The rows of a group lie close to one hidden flat surface of 10 dimensions, which may be shifted away from zero. Surfaces can cross.
Some rows, each with its group after it:
[-2.75  1.67  0.21 -0.38 -1.06 -0.09 -2.42  1.41 -3.33  1.45 -0.53 -0.65
 -2.09  0.51]
pof
[-2.01 -0.52 -4.58  0.71  0.83  2.01  0.78 -1.39  0.14  4.76  2.34 -2.67
 -1.14  2.32]
kis
[-5.48  0.40  2.26  0.26  3.02  0.42  3.39  2.31 -1.00 -1.85 -3.09  2.65
 -1.47 -1.25]
Beteg
[-2.78  1.76 -2.14  2.00  1.70  0.99 -1.35  0.73  0.47 -2.42 -2.84 -0.80
  1.58  0.57]
Kodus
[ 3.22  1.56  1.84 -2.46  1.90  3.25  0.07 -0.64  2.06 -2.75  1.17  2.16
 -5.24 -0.21]
solu
[-1.51 -1.05  2.07 -0.55  0.48  2.38 -2.45 -1.66 -2.34  1.09  3.33  1.60
 -2.69 -1.95]
kis
[-0.96 -2.11 -2.10 -2.88 -1.52 -1.79  1.06  0.27  7.19  1.45 -4.04 -0.46
 -2.80  2.84]
Sav
[-2.46  1.12 -0.02  2.46  1.98  1.82 -1.61 -0.05  1.08 -4.77 -0.78  1.21
 -0.07 -0.71]
Kodus
[-1.68 -1.51  1.25 -3.99 -0.75 -3.16  0.38  1.91  2.85  1.03 -5.45  1.52
 -1.98 -2.80]
Beteg
[ 1.57  4.24  0.38 -1.50  1.38 -0.48  2.98  4.45 -0.77 -0.68 -3.47 -0.47
 -2.18  0.66]
pof
[-5.86 -0.19  1.29 -3.99  0.41 -0.03  4.03  0.45  2.56  4.03 -2.78 -0.64
 -0.20  2.85]
Sav
[-0.89  0.04 -0.60  5.24 -0.38 -0.89 -0.07 -0.75  2.28 -3.08  3.98 -1.81
  2.58 -1.36]
solu
[-2.38  3.39  2.35 -2.62  0.61 -0.52 -8.03 -0.41 -1.11  1.14 -2.79 -1.56
 -0.26  1.24]
Kodus
[ 1.70  3.23 -4.13 -2.85  0.24  1.68  0.57 -0.43  1.77 -0.11  1.19 -1.25
 -1.65 -7.47]
Kodus
[-1.02 -2.30  4.43  1.72 -2.57 -2.49  3.19  2.90 -2.86 -2.46 -1.02  2.85
  2.38 -3.06]
Beteg
[ 1.38  0.35  2.63  2.83  1.15 -4.23 -1.00  0.58 -1.45 -5.36 -1.23  2.26
  1.29 -2.34]
Beteg
[-3.07  0.78  1.12 -1.88 -3.15  1.41  3.74 -0.37 -0.40 -2.89  0.34  1.98
  0.40 -1.56]
pof
[-4.72 -2.56 -1.89  0.48 -5.32  1.15  2.51  0.35 -1.18  0.30  3.30  0.98
 -2.33 -4.09]
Kodus
[ 2.05  1.89 -2.47  1.22 -2.43  0.77  1.38  2.75 -1.77 -1.47  0.46 -0.71
 -1.21 -1.85]
Beteg
[-5.77  1.50 -0.53 -3.19  0.33 -1.16  1.28 -0.74 -0.85  4.98  0.11 -1.96
  2.27 -4.38]
Sav
[-0.33  1.55 -5.34 -0.05  0.68  1.88  2.48  1.66  1.21  0.29 -3.04 -1.36
 -1.12  1.89]
Kodus
[-5.26 -0.69  1.87  0.38  1.13 -0.90 -1.87  0.04  0.89  0.77 -2.57  0.18
  0.47  2.57]
Kodus
[-6.66  1.38 -0.37  3.87 -1.13  2.14  1.77  2.09 -2.58  0.25  3.29 -1.52
 -0.69 -1.03]
Sav
[-1.15  0.33  0.51 -1.23 -2.18  5.05 -3.13 -0.40 -0.29 -1.42  2.66  1.67
 -6.73 -0.44]
kis
[ 0.04  3.96  4.03 -5.25 -0.61 -1.50 -4.38 -1.20 -0.01  0.70 -0.75 -0.95
  1.32 -1.16]
solu
[-0.60  1.89 -4.02  2.31  0.94 -2.74 -2.04 -0.29 -1.10 -1.17 -2.57 -2.04
  3.84 -0.04]
kis
[ 3.69  0.65  0.99 -3.39 -4.80 -1.07  1.05  0.07  0.94 -0.27  0.49 -0.13
 -1.02  2.53]
pof
[ 1.06 -0.42  3.27  0.03  1.70  0.28 -3.51 -1.81  0.05 -4.96  0.31  3.77
 -2.50 -2.17]
kis
[ 2.34 -1.95 -0.50  0.03  1.19 -4.89 -3.38 -0.56 -1.73  3.63 -1.15 -0.21
 -1.36  0.39]
Kodus
[ 4.10 -0.06 -0.31  0.53 -2.77 -3.23 -2.07  1.00  1.33 -1.54 -1.76 -0.72
 -0.96  4.59]
Sav
[ 0.34 -4.98 -2.05  4.11  1.09 -0.30  1.20 -0.96 -2.37 -0.32  1.36  2.74
 -0.39 -1.83]
solu
[-2.73  1.76  0.12  3.69 -1.48 -0.81 -2.06 -0.39  0.40 -0.70  4.70 -3.18
  1.45 -1.39]
solu
[ 1.31 -3.12  2.39  1.39 -1.10 -2.40 -3.51 -4.66  2.53 -2.23  4.37  1.07
  2.69 -2.90]
Kodus
[ 0.71 -3.92 -1.12  2.65 -2.07 -3.07 -3.05 -0.91 -3.14  0.65 -0.87  0.60
  3.90 -1.34]
solu
[-2.47 -3.30  1.33  1.47 -4.35 -1.63 -4.94 -2.32  1.32 -3.69 -0.69  1.69
  1.85 -0.16]
kis
[ 5.15 -1.61  4.23  0.03  2.87 -5.06  4.59  1.56 -1.11  0.14 -1.60  1.98
  3.49 -1.99]
Beteg
[-0.01 -0.96 -2.42  3.81  1.01 -2.26  1.73  0.45 -2.77  1.42  3.14 -0.18
 -3.27 -0.10]
pof
[ 0.74  4.45 -0.18 -0.98  4.02 -0.26 -0.41  3.28 -1.16 -1.55 -4.44  0.28
 -1.76 -2.38]
pof
[ 3.05  0.09  4.11  2.47  0.16 -3.02  4.44  1.53 -3.08 -0.96  1.13  0.32
  4.54  2.32]
Beteg
[-2.15  3.65 -1.28 -3.72 -3.33 -0.25  1.86 -1.64 -0.71 -0.07 -0.69 -1.65
  4.11  0.34]
Beteg
[-3.22 -1.05  1.34 -0.40 -0.84  1.90  0.12  0.32 -3.44  1.66  2.14  1.05
  0.43 -7.34]
kis
[ 0.56  0.66  3.36 -0.92 -1.15 -4.96 -1.92  0.46 -3.32 -0.08 -2.12  0.59
  3.12 -0.96]
Beteg
[ 8.68  1.28  4.02 -3.85  2.04 -0.87  0.29 -0.05 -0.37  1.44  0.98  0.37
  0.83 -2.37]
kis
[-3.44  3.23 -0.32 -2.15  2.53  3.14  3.60 -0.01  0.31 -1.19 -2.65  0.23
  3.30 -1.82]
pof
[ 2.47  0.50 -0.18 -2.07 -2.07 -0.70 -4.05 -4.07  3.39  0.02  3.61 -1.93
  3.02 -3.72]
Kodus
[-6.36 -2.10  1.33 -1.68 -1.02  0.57  3.45 -1.54  4.68  1.18  0.91  0.26
 -0.70  0.90]
Sav
[ 0.80 -0.50 -2.65  3.10 -6.74  3.96  1.17  1.84 -3.20 -0.39  3.56 -1.66
 -0.36  3.68]
Sav
[-2.56  0.30 -2.33  2.30 -6.87 -3.14  4.01  4.95  1.45 -4.09 -2.96 -1.08
  2.99 -3.95]
Beteg
[-4.75  1.12  2.82 -4.07 -0.16  4.12  4.09  0.72 -2.96  1.71 -0.66  1.74
 -0.68  1.23]
Sav
[ 0.20 -2.75  0.47  5.54  0.08 -1.79 -2.86 -1.57  1.66 -4.41  3.11  0.94
  0.48 -1.61]
solu
[-2.27  1.27  2.69 -1.22  1.62  1.69  1.03  1.46 -1.17  2.55  0.83 -0.14
 -4.41  3.95]
Kodus
[ 0.98  5.09  1.23  0.26  1.06 -1.72 -0.52  3.18 -0.41  0.31  0.17 -2.67
 -3.85  3.45]
Sav
[ 4.71 -4.01 -2.35  2.26  3.32 -1.49  2.47 -1.55  3.15 -0.43  0.17  1.39
  0.66 -0.04]
solu
[ 0.23  1.05 -0.50  2.29  0.34  0.84 -2.37  3.05  2.09 -5.11 -4.30  0.16
 -0.14 -0.29]
pof
[ 3.29 -0.31 -3.54  0.81  2.45  0.49  2.55 -0.81 -1.77  3.86  3.85 -1.06
 -2.03 -1.41]
solu
[ 0.58  0.06 -2.78 -2.06  5.81 -1.22  0.81 -0.28  0.05  4.80 -0.62 -0.04
 -4.25 -3.96]
solu
[-2.51  4.22  4.18  1.44 -0.50  1.72 -2.26 -0.98 -4.68 -2.40  6.79 -0.09
 -1.14 -2.43]
solu
[ 3.80  3.68  3.19 -3.47  1.04  1.56  3.92 -0.33  0.21 -5.29 -0.51  2.76
  0.38 -1.52]
pof
[ 4.14  0.64 -4.18 -0.31  1.84 -0.71 -0.79 -2.34  3.79 -4.38 -1.10  0.96
 -0.31 -2.83]
kis
[ 3.56 -1.48  1.16  1.97 -2.08 -1.42 -1.58  0.19 -0.66  0.61  1.73 -1.39
  2.87  1.88]
kis
[ 4.04 -2.15  2.61  0.55 -1.24 -0.50  3.07  0.70  0.86 -1.87  1.32  1.28
  4.30 -4.65]
kis
[-0.73  0.36 -0.75 -1.16  0.90 -2.25  1.09  0.06 -0.97  4.63 -1.89 -2.22
  2.66  4.09]
Kodus
[-1.63  1.65  0.76  0.61 -2.43  2.12 -1.25  0.84 -2.17 -6.19  0.33  2.80
 -2.78 -4.16]
pof
[-5.53 -1.79  2.79  1.07 -1.66 -1.09  1.71  1.50 -3.77 -1.54 -1.76  2.81
  2.38 -3.82]
Beteg
[ 5.65  1.85 -2.18 -0.06 -0.08  0.31  0.75  0.85  2.27 -1.13 -1.20 -2.08
  1.82  1.85]
pof
[ 2.61 -1.05 -1.41 -0.02  5.60 -2.06  1.02 -0.08  1.32  5.58  0.23 -1.63
 -2.45  2.01]
solu
[-0.90 -1.00  5.79 -0.69 -0.25  1.88 -3.42  1.36 -1.57  0.36  1.08  1.74
 -4.21  1.30]
kis
[-2.73 -0.15  2.76 -0.20  5.01 -2.40  0.19 -2.17  2.95  1.29  2.16  0.31
 -1.80 -1.86]
Sav
[ 1.79 -0.21 -4.12  3.05  3.02  3.24  2.58  1.89 -4.12  4.50  2.54 -1.77
 -0.63 -0.64]
Sav
[-3.15 -2.15 -3.23  0.07  0.00  1.76 -1.80 -1.83  3.36 -2.34 -0.56  2.02
 -3.74 -4.11]
pof
[-3.94 -0.94  3.09 -3.11 -1.62  1.63  1.84 -4.49 -0.85 -1.55  1.49  3.14
  2.96  0.74]
Beteg
[-0.83 -1.94 -0.38 -0.06 -1.22 -1.43 -1.11 -0.11  4.19  3.40  0.79 -2.05
 -3.00  4.45]
Sav

New rows. What belongs after each?
[ 0.62 -3.55 -1.36  2.75 -2.74 -2.41  0.55 -3.07 -1.30 -3.52  1.58  2.39
  4.04 -2.05]
Kodus
[ 1.90 -2.44 -0.25  1.21  1.19 -2.00 -1.61 -2.13 -0.18 -3.86  0.03  3.73
 -1.81 -3.27]
Kodus
[-1.23  3.17 -2.38 -1.23  3.09 -1.37  3.77  0.91  0.46  0.12 -1.60 -0.74
  0.97 -5.66]
Sav
[ 3.00  2.54 -1.88 -1.57  3.82 -1.67 -2.05 -2.12  0.34 -2.76 -4.50  0.69
  3.80 -1.01]
Kodus
[ 1.67 -1.01  4.22 -1.33  0.21 -5.89 -2.31 -3.03 -2.96  0.15 -1.04  1.68
  6.11 -1.23]
Beteg
[ 2.39  0.10 -3.47 -0.19 -7.35 -3.18  0.07  1.67  0.94 -0.26 -0.84 -2.64
  2.54 -1.77]
Beteg
[-3.92  0.18 -0.56  1.30 -0.28  2.34  1.76  1.18 -4.10  0.28  0.40  0.66
  0.20 -0.70]
Beteg
[-1.62 -1.95  1.10  3.56  0.59  0.36  1.60  0.34 -1.01  1.27  2.06 -0.80
  2.30  2.70]
kis
[ 3.48 -1.05 -0.01  0.13  0.04 -0.82 -3.01 -1.96  0.04 -4.83  0.05  3.22
  0.10 -5.46]
solu
[-0.08  2.29  1.09 -5.83 -5.08  1.53  0.32 -2.48 -4.26  0.37  0.19  1.07
  2.13  1.61]
Kodus
[ 1.11 -0.06  0.51 -4.19 -1.76  0.69 -0.86 -2.36  0.29  0.07  0.09  1.59
 -2.20  0.75]
Kodus
[ 2.72  0.42 -2.15  3.83  5.41  2.53  0.92 -2.37 -0.11 -3.57  3.51  1.20
  0.41 -1.95]
pof
[-0.92 -0.88  1.45 -4.12 -5.26 -0.49  3.09 -2.53 -0.88  2.42  3.59  0.63
 -0.82  2.13]
pof
[-2.15  3.88 -4.40 -1.38  2.85 -0.16 -0.15  0.31 -0.09  1.85 -3.44 -2.51
 -0.17  1.45]
kis
[-1.74  1.24  1.08  0.73  5.02  3.26  2.61 -2.45 -0.37 -2.45  2.52  2.56
 -2.22  1.47]
kis
[-2.60  0.60  0.66  0.62  2.17 -1.84  3.22  3.22 -0.49  0.84 -4.84 -0.13
  0.51  3.69]
Sav
[ 4.04  2.95 -1.48 -0.28  0.27  1.90 -1.09  0.57 -2.05 -0.18  1.61 -1.22
 -1.37 -0.47]
kis
[ 0.69  2.14  0.30  2.02 -0.24 -0.83  5.71 -1.09 -0.41 -0.81  4.84 -1.86
  4.75  0.16]
Sav
[-0.02  2.64 -1.63 -1.84  5.29  2.68 -1.33 -3.13 -2.16  2.41  1.07 -0.35
 -1.91  3.34]
Beteg
[ 1.16 -0.86  2.11  2.42  2.44 -1.58  5.91  0.14 -2.11 -0.92 -0.25  1.03
  5.63  3.84]
Sav
[ 0.54 -0.05 -3.74  0.46  1.37  0.56  2.53 -1.93 -0.35  4.19  3.40 -2.08
  0.40  0.93]
pof
[ 1.34  1.55  2.63  2.57  1.21 -2.25 -3.75 -0.41 -6.85  1.96  3.55 -0.83
  0.94  0.15]
solu
[ 0.63 -2.11  5.24  1.15 -3.04  1.75  3.62  1.62  0.78 -3.93  1.54  2.37
  2.92 -1.39]
kis
[ 1.68 -1.11 -2.64 -2.21  1.72  1.24  1.18  2.12  1.85  3.00 -4.35  0.05
 -3.57  1.92]
solu
[ 1.16 -0.95 -0.98 -5.07 -0.91 -1.24  0.77 -1.15  2.09  4.82 -2.60 -1.16
  1.84  1.03]
solu
[ 1.67  0.22  0.30  3.84  5.32  0.28  0.43  1.00 -1.34 -0.93  1.23  0.60
 -1.25 -1.20]
kis
[-0.30  1.29  1.28  0.97 -1.87 -4.73  0.61  4.26 -0.58 -1.48 -3.82 -0.62
  0.91 -0.72]
Beteg
[-2.62 -4.32  0.30  1.61  2.67 -1.38  4.14  0.41  0.42  2.90  0.48  0.72
  4.20 -7.03]
kis
[ 0.12 -0.18 -2.56  2.96 -1.20  1.84  3.11 -1.43 -0.13 -1.50  3.34 -0.91
  2.89  1.50]
kis
[-2.45  0.82  3.85  0.87  2.62 -0.04  2.07 -0.05 -2.90 -0.67  2.00  1.73
 -0.79 -0.52]
Kodus
[-1.40  2.82 -3.85 -0.90 -1.09  0.75  1.89 -0.34  0.01  0.29  0.48 -2.53
  3.92 -5.04]
Kodus
[ 1.22  5.19  2.31 -0.06 -0.65  1.01 -2.03  2.24 -0.17 -1.95  0.37 -2.69
  0.76  1.77]
solu
[ 1.37  3.60 -3.77 -1.07  0.75  3.41 -2.95  0.87 -0.58 -1.36 -0.69 -0.59
 -3.34 -3.72]
pof
[-2.95  3.03  3.86  1.78  1.62 -2.88 -2.25 -0.18  1.27 -0.91  4.15 -1.73
 -3.38  0.05]
Sav
[ 0.61  0.62 -0.13 -2.07  1.59  2.42  4.00 -3.15  5.28 -2.23  1.15  0.56
  2.11  0.23]
Kodus
[-0.93 -2.82 -2.66  3.35  0.01 -0.65 -3.16  0.06  1.73  0.62  0.14 -0.78
 -2.86  1.80]
pof
[ 3.08 -0.35 -0.10 -2.52 -1.43  3.25  0.35 -1.15  2.92 -2.19  0.93  1.69
 -3.38 -0.06]
solu
[ 2.54  0.62 -0.12 -4.14 -2.92  0.98  0.25 -0.53  2.15  0.51 -0.42 -0.48
  0.74 -1.14]
kis
[-1.97  0.33 -0.88 -0.50 -4.45  3.26 -0.95 -0.18  1.26  0.66  5.60 -1.24
 -4.37 -3.69]
Kodus
[-2.44  0.25 -1.58  3.73 -2.22 -2.66  3.66 -0.33  3.16 -3.13  2.69 -1.86
  3.39 -1.30]
Sav
[-1.86 -2.67  0.47  6.01  6.92 -0.02 -0.71  0.23  0.58 -1.78  0.83  2.11
 -3.24  0.28]
kis
[ 5.98 -0.54  0.98  0.22  0.61 -2.33 -4.51 -3.14 -1.02 -2.13  1.34  1.30
  0.53  0.74]
Kodus
[ 6.17  2.89 -0.14 -5.28 -2.02  0.90 -0.08 -0.08 -0.18  2.44 -0.78 -1.92
  1.63  2.23]
solu
[ 0.44  1.33 -1.34  1.23  1.81 -0.25 -0.75  1.38  0.40  1.12 -1.43 -1.92
 -0.81  3.67]
kis
[-1.88 -4.75  1.71 -2.85  0.67  5.26 -0.09 -1.72 -1.58  1.84 -0.26  4.92
 -3.88  0.36]
Sav
[-2.64 -0.22 -0.56  0.05  2.59 -0.75  0.90  0.27  2.81  2.74 -1.39 -1.62
  0.03  1.88]
Kodus
[-1.01  0.27 -4.96  2.90  4.29  2.18  1.82 -2.44 -0.53  0.09  3.20 -0.21
 -0.97 -1.20]
kis
[ 0.96 -0.34 -1.26  1.94 -1.58  1.11  4.82  0.33 -0.93  0.18  2.60 -1.46
  5.23 -1.51]
kis
[-0.32  2.25 -1.75  1.63 -0.16 -0.51 -3.28 -0.33 -1.99 -1.89  0.85 -1.03
  2.00 -5.39]
Kodus
[-5.11  1.37 -2.23  2.78  1.13 -0.70 -4.15 -1.71 -4.45 -0.82  0.04 -0.06
  1.02 -1.48]
kis
[ 2.93  1.90  0.21 -3.44 -0.28 -1.60 -1.04 -3.73 -1.36  0.28  0.83 -0.05
  3.05  0.32]
Beteg
[ 2.37  2.91  1.88 -2.75  4.34 -0.38 -1.04 -2.36  1.94 -0.16  0.20 -0.39
  1.34 -1.04]
Kodus
[ 0.55  2.03 -2.23  3.24  2.14  3.20  1.66  0.92  0.22 -4.48 -0.55  0.02
 -0.08  3.05]
Kodus
[ 1.46 -0.92 -2.61 -1.11  1.00  3.52 -1.27 -4.80  1.88  0.27  4.69  1.00
 -4.76  1.14]
kis
[-1.65  4.83  0.69  0.17 -1.47 -0.05 -1.71  0.86 -2.16 -5.57 -0.57  0.77
 -1.36 -0.74]
Beteg
[-3.33  2.45  2.03  3.35 -0.86 -0.06 -1.42  3.16 -4.29 -1.26  0.88 -0.76
 -1.70  1.95]
Sav
[-0.79  1.34 -2.66 -0.80  0.07  0.21  1.12  1.66  0.08  4.03 -0.75 -3.00
  0.12  0.63]
solu
[ 0.40 -0.59  4.03  2.58  5.88 -5.04 -0.77 -0.72 -0.24  1.66  0.52 -0.24
  1.25  2.62]
Sav
[ 3.21 -0.97 -1.95  2.03 -0.49 -3.47 -4.47 -2.28 -1.32  0.42  0.37 -1.58
  5.08 -1.37]
pof
[ 2.14  3.97 -0.70  0.98  3.92 -0.83 -4.67 -2.25 -5.44  0.76  1.92 -1.08
 -0.26  2.39]
kis
[ 1.35 -1.47 -1.95  0.52 -4.21  0.60 -1.34 -3.14  2.18 -1.79  2.02 -0.76
  3.21  1.52]
Kodus
[-0.71 -0.09 -2.76  0.98  2.40  0.09  0.15  2.96  0.14  1.84 -0.86  0.00
 -7.49 -1.58]
Kodus
[-0.79  0.65 -1.34 -0.39 -3.71  3.48  0.06 -1.74  0.25 -0.33  2.96 -1.02
 -0.40  4.24]
kis
[ 1.48  0.65 -1.96 -1.71  0.12 -1.69 -4.93 -5.21 -1.79 -0.14  1.41  0.37
  1.91 -2.11]
kis
[-1.32 -1.54 -1.66  2.93  5.47 -1.80  0.85  2.09  1.15  0.50 -2.43  1.04
 -4.62 -0.28]
Kodus
[-2.28 -0.94 -0.63 -0.81 -6.84  1.06 -1.26 -1.33 -0.88 -2.13  1.74  0.96
  0.63 -2.43]
Sav
[ 4.94 -2.20 -1.50  3.01  3.32 -3.35  3.88 -0.58 -1.67  0.38  3.55  1.37
 -1.23 -3.33]
Kodus
[ 3.63  1.80 -2.80 -2.92 -0.68  2.18 -1.59 -3.23  0.52 -0.85  1.42 -0.37
  1.93 -3.26]
pof
[ 1.86  3.88 -2.17 -0.23  0.70  1.98 -3.00  2.71 -0.06 -4.05 -2.27  0.49
 -5.15 -2.79]
kis
[-1.31  1.42  3.74 -2.79 -2.79  0.15  1.30  0.00 -5.56  3.55  1.20 -0.54
  3.24  3.38]
Beteg
[-3.18  0.45 -1.84 -1.98 -0.15  1.18  1.79 -1.10  1.75  3.04 -0.71 -1.64
  0.49  3.74]
kis
[-0.77  7.45 -1.66 -4.20 -0.45 -1.65 -0.45  1.42 -3.23  0.08 -3.20 -2.23
  1.27 -2.49]
Beteg
[ 4.01  2.42 -2.82 -3.40  0.57  2.25  2.07 -0.30 -0.03 -0.11  0.79  0.56
 -4.06 -1.66]
Kodus
[-3.41 -1.64 -0.77 -0.44 -2.26  1.41  2.46  0.27  0.26  0.38  0.52  1.48
 -3.25  0.55]
Kodus
[ 4.16 -0.72  0.20 -0.36 -1.64 -4.60 -3.39  1.33  1.17 -1.17 -4.64  0.17
 -1.00  4.26]
Sav
[-1.96 -2.54  2.54  1.77  4.39 -0.82  2.79 -2.89 -1.24  1.39  2.57  1.54
  3.65 -1.05]
kis
[-0.92 -1.85 -1.61 -0.66 -3.26 -2.57  1.16 -1.61 -0.33  4.57 -0.21 -2.47
  5.29  4.14]
Kodus
[ 0.40  1.58 -1.19  0.09 -1.85  0.14  0.98  1.56 -2.94  2.91  2.11 -1.77
 -3.05  2.52]
pof
[ 2.77 -2.82 -0.16  5.25 -0.42 -3.24 -2.84  2.84 -0.21 -2.44 -1.17  0.03
  2.37 -5.04]
kis
[-1.22  1.77  1.30 -2.00  0.07 -1.38 -3.10 -2.96 -0.56 -1.08 -3.51 -0.60
  7.15  3.11]
Kodus
[ 4.17  3.53 -0.59  2.22  0.98  0.05  1.07  3.52 -1.75 -2.98 -3.04 -1.70
  4.61  0.71]
solu
[ 5.12 -0.22  0.48  1.64 -0.34  1.56 -2.72 -0.64  1.70 -2.75  3.18  0.29
 -3.66  1.82]
solu
[ 1.71 -1.12  1.02  3.95 -0.12  2.21  2.69  5.17 -0.68 -0.54  1.41 -0.39
 -0.75 -3.45]
kis
[-3.77 -0.94  0.62  2.66  0.96  0.01 -2.58 -0.44 -1.04 -4.84 -0.74  3.13
 -1.33 -3.86]
pof
